There are 4 ways to turn a row about zero (a turn may also mirror it). The second row of each pair is the first, turned, with some noise. The first 40 pairs use one turn. New pairs use 3 turns, one after the other, and a turn may come again.
Known pairs, each followed by its turns in order:
[-24  23  -5  21  -5   4  10   3  -9]
[ -4   4  24 -15 -11 -29   8   7  -9] => (0)

[ 21  24  12 -17   5  -4   5  -8 -15]
[  8 -20   5  15 -12 -12 -11 -16 -22] => (1)

[  5   2   3  -7 -11  -5  -1  -1  -3]
[-6 -7 -2  4  5  3 -7 -8 -5] => (1)

[  6 -25  -8  37 -22  16  20  11  29]
[-18   6  17  -5  24 -45  13  -1  29] => (3)

[  5  23   3 -16 -13  -7  23  -4  -8]
[ 18  -5  17   9  -2 -17  10 -26  -1] => (2)

[ 13   8   4  18   6   0  17 -10 -10]
[  7  19  -2   0  -6 -13 -11 -10 -15] => (0)

[ -4  -1  -9 -10  56   4  12  31   8]
[ -9  27 -16  27  26  24  36   5   2] => (2)

[-10   3  12 -19  -7   4 -15   4   3]
[  1 -13   8   0  -9  20   4  16   5] => (0)

[-23 -22 -17  -8 -21  21   0  -8  20]
[-42  -1   8 -23   1 -11  -1 -20   1] => (3)

[ -4  -4   9  -1   1  29  -4 -18 -16]
[  1 -21 -12  -1  12 -14  -4  13 -19] => (2)

[ 20   2  -6  46  -6 -24   4   9  19]
[ 16  14  16 -11 -38  32  -3  15  11] => (2)

[23  9  7 -9 -5 -5 14 -5  0]
[  8  21  -6   8 -12   7  -8  -5   8] => (0)

[-11  -9  -8 -18   1  -3   4  22  25]
[-20  30   1  -8   8   4   8 -14   1] => (2)

[-28  11  -2  -4  14  13  -4  28  -6]
[ -3  16  25 -17  -3 -21  12  -9   5] => (1)

[ 20   1 -12 -13  29  -1  -9 -15 -10]
[ 22  -4 -15   5  17  -3 -31   4   4] => (0)

[  9 -28   3   0  21 -10  11 -15  28]
[ 23 -13 -29   5  -1  -1   1  18  28] => (1)

[-11  -1 -29   4 -30  -3  17  16  14]
[ -1   9  14 -40  -4  10  12 -24   4] => (2)

[  7 -14  -1  35   3   5 -12  -6 -10]
[-2 -7 32 21 10 -9  9  7 -4] => (3)

[ 14  16  40  -8  -4 -23   1  21  -7]
[ 35   8  -7 -12 -11  19   7  28  21] => (3)

[ -5 -12  16 -35   1  -5  13 -12   2]
[ -1 -13 -14  21  20 -25  -4  -7  10] => (1)

[ -2  -1  11  11  18 -19 -19   7 -11]
[ 26 -11  -5   6   7  -4  14   3 -16] => (0)

[ 19 -20  10   0   8  34  17  -4 -15]
[ 25   2 -28  -6   8 -16   9  18 -23] => (2)

[-31  25   3   1  -8 -19 -13  -9  17]
[-28 -10  28   8  -5  10 -14 -18  -1] => (2)

[-10  10   4  14 -26  13 -20   8  -1]
[-23   0  18 -12  10  18  12   1 -12] => (1)

[  2 -33  27 -20 -16  18  24 -21  15]
[-34  -2   2  21 -15  38 -19 -20  -7] => (0)

[-28 -10 -16  -4 -19  14   7 -23 -11]
[-43 -12   1  -4   3   3 -23  -2  -5] => (3)

[-12  -3 -11 -12   9  16 -20 -20   0]
[-12  -7  11  -4  -5   8  -8 -20 -26] => (3)

[-17  -4  10 -31  25 -16 -32  19  19]
[ 23 -50  -7   9   0  13  14  13  18] => (0)

[  3   1 -29  -1  11   6  19  -6  16]
[-12   0  -4  -6   8 -20 -18 -16  21] => (0)

[ 17   3 -14   3  -6  -4   7   6  -2]
[ -1  14  -8  15  -2 -11   3   1   6] => (3)

[ 20   0   1  11 -40   2   6  -1   7]
[-14  35   1 -10  -1  17  15  -9   5] => (0)

[-18  18 -19 -23  17   8  10 -11  19]
[ 10  11  -8  19 -10 -20  35 -13   4] => (1)

[13 39  5 -3  6  1 -6 -3 11]
[  8 -20  11   5 -18   3  18 -17 -17] => (1)

[ -2 -10  19  -2  11 -16  25   5   0]
[ 24  -7   3   3  16  -8 -15  -6  16] => (1)

[ -9   4  14 -11  27  13  29  50  25]
[ 37  -4   9 -40  10 -34  18 -22  14] => (1)

[-47   5  28  11  -1   8 -34  18 -13]
[  3 -44  32 -13 -26  26  -1  -2  17] => (3)

[ -7  -3  27 -10 -14 -10 -19 -16  -2]
[-10  -8   0  10  -4 -16 -34  -7  -2] => (2)

[  7   4 -28 -18   1   3   0 -25 -42]
[  8 -43 -18   0   5 -21  22  -3  21] => (2)

[-17 -11   0  -5  -3  -9   3   9 -11]
[-12 -12  -6   1   1  16   7   1  11] => (3)

[-10 -23 -10 -21  -5 -15 -19 -13   5]
[-26   3  -4  -8  -5  19  21  -6 -19] => (3)

New pairs. What belongs after each?
[  7  -1  -2 -29   3 -10 -10 -14 -46]
[  0 -11  -5   2  31 -10   3  -1 -47] => (2) (0) (3)

[-14  22  -5  -3 -10 -20  14  17  33]
[ 10 -12 -21   3   6  29  11  32   6] => (2) (3) (0)

[ 23 -10 -39  -6  17  11 -16  -2  -3]
[  3 -17 -27   9  29   8  -4 -26  14] => (0) (0) (0)

[ -7  14 -22  32 -41  14  31  -3  16]
[-27  -5 -13   7  26  17   6  44  29] => (0) (3) (0)

[  8   4   6 -19  -2  25 -22 -21   4]
[ -4   3 -15   2   9   8  -3 -41  10] => (0) (1) (2)

[  7 -13 -14  12   3   1   1 -26 -15]
[-25 -12  10  -1   7  -1  24   1  10] => (2) (1) (2)

[22 -5  7  9 34 13 27 28 30]
[  7  12 -40 -11 -22 -33  16  28  -5] => (1) (2) (3)

[ -2   8   0   4  16  -3 -11  24  -7]
[ 1  2  8 26  2 13 -1 -9  7] => (3) (3) (2)

[ 10 -17   2 -10 -11  14  26  -1  24]
[-21  20   1 -23 -13  12  10  -5 -13] => (2) (3) (1)

[-22 -22  -4  10  12  -4  -4  -3  -6]
[ -6  22 -15  -8 -13   7   6  12 -10] => (0) (2) (1)

[ 10 -15  31   0   5  10  -9   4   7]
[ 20   7 -18 -11   0   8 -19  12  13] => (3) (3) (0)

[ 19 -10   0 -37 -30  -6 -19 -25  -4]
[-25 -13  18 -37 -28 -19  -3  10 -13] => (2) (2) (3)

[ 20 -18   0 -39  21   6  13  22  23]
[ 22 -20  -4 -22   1 -11 -12 -46  -3] => (1) (0) (0)

[ -1  27  -8  -5   6   9  15 -14  -6]
[  1  -3  20   9 -15   6  -7 -16 -19] => (1) (0) (1)

[-26  21  29  23   0 -13  41  -1  -6]
[-24   7  32   3 -28 -27  -7  -4 -34] => (2) (0) (1)

[  4 -13 -23   6 -19   3  29  -7  10]
[ -4 -10  26 -16   0  15  31   3  -1] => (2) (0) (1)

[-24   0   0   2  12  17  17  18  24]
[-25  -6  -4 -12 -18   0   1  31   2] => (2) (3) (1)

[-32 -16  -5  24   8  12  -6  39 -12]
[-28  -1  33  27 -17  -1   1  23  15] => (0) (1) (2)

[-13  -6   2  34  -9  25  -9  27 -24]
[ 39 -14  -3  -5   6 -19  -4 -23 -27] => (1) (2) (0)

[ -6 -20  14  -6  11  -5 -19 -32 -15]
[ -8 -15  22  -2 -11  -9 -27 -19  17] => (3) (1) (1)

[ 33  12 -18 -21  24  -3   4  -6  -8]
[-11 -17   1  -6 -37   3  25  -6  15] => (0) (2) (0)

[ -6   9  21   5   1   7   7  -6 -10]
[ 6  0  7 -7  1  7  4 20 10] => (1) (2) (2)

[-25  -3 -12  -4 -34 -46  22  29   0]
[ 36   5 -21  31 -20  -9  34 -26 -21] => (3) (1) (1)

[  5 -22 -12  34  -3  17   6  13  -7]
[-15  17  -5 -26 -12   3  26 -14  14] => (2) (0) (1)

[  8  -9  21  -8   3 -21 -22 -17  -9]
[  8 -11 -13  28   7  -8  -8  -7  25] => (3) (1) (2)

[-13 -24  12  -4 -24   5 -11 -23  12]
[-15  19  12 -14  -2   5  -8 -33 -10] => (3) (3) (3)

[ -1  13  16  -5 -12  -3 -36  -8  -8]
[-18   5   7 -17  16 -10  12  21  20] => (0) (0) (0)

[ 16 -15   4 -11  14  18   4  24  25]
[ -7 -21 -11  -9   0  22 -10 -31   6] => (2) (0) (1)

[-12   1   2  22  -7 -16  22  10  -3]
[ 10  13 -14   7  -1   5  -5 -15  27] => (2) (2) (2)

[-10 -14   3  14  37 -19  -5  12  18]
[  0   7  13  19 -29 -25  15 -25   3] => (0) (1) (3)

[  1  22   1 -22   3 -37  23  23  -6]
[ 14   8 -10  31  13   8 -14  -9  40] => (2) (3) (2)

[  6  21 -14  -6   4  14  -2  20  -8]
[ -5  -2  12 -17  30   7   1   8   8] => (1) (3) (2)

[ 23  11  -7   9   8 -28 -23 -14   0]
[-20 -24 -13   4 -12   2 -32  -1   9] => (2) (1) (0)

[ 17  14  20 -40  16  10   9 -14 -36]
[ 35  19  -8 -20  19  35  -3  -4 -28] => (1) (3) (2)

[ -2   3  -9  -4 -23 -10   4 -12  -4]
[ -9   6 -12  -1  18  11  11   2   9] => (3) (3) (1)

[ 26  24  -6  -3  -5 -10  -2   1   4]
[  9 -17 -17 -19 -11 -13  10  -7  -7] => (0) (1) (2)

[-23  -2  22   7  13 -14  -1 -17  -1]
[  7 -20 -20  -7  12   4  16  19 -12] => (0) (1) (0)

[-10  17  13 -17  13  16  -2   2  -2]
[-12  14  17   9  -8 -16  -3   7 -10] => (1) (2) (3)

[-17  11 -27  10  -5  24  11  21 -18]
[ -1  -7  17  24   9  19 -27  25  -4] => (1) (1) (1)

[  9  -5 -19   2  15  21  26  26 -16]
[  4  33  -6  24 -21  15   5  -9 -10] => (0) (0) (2)

[ 19  12  12   0  10   4  -7  17 -24]
[  1   2  11 -15  20 -14  15   3 -22] => (1) (3) (1)

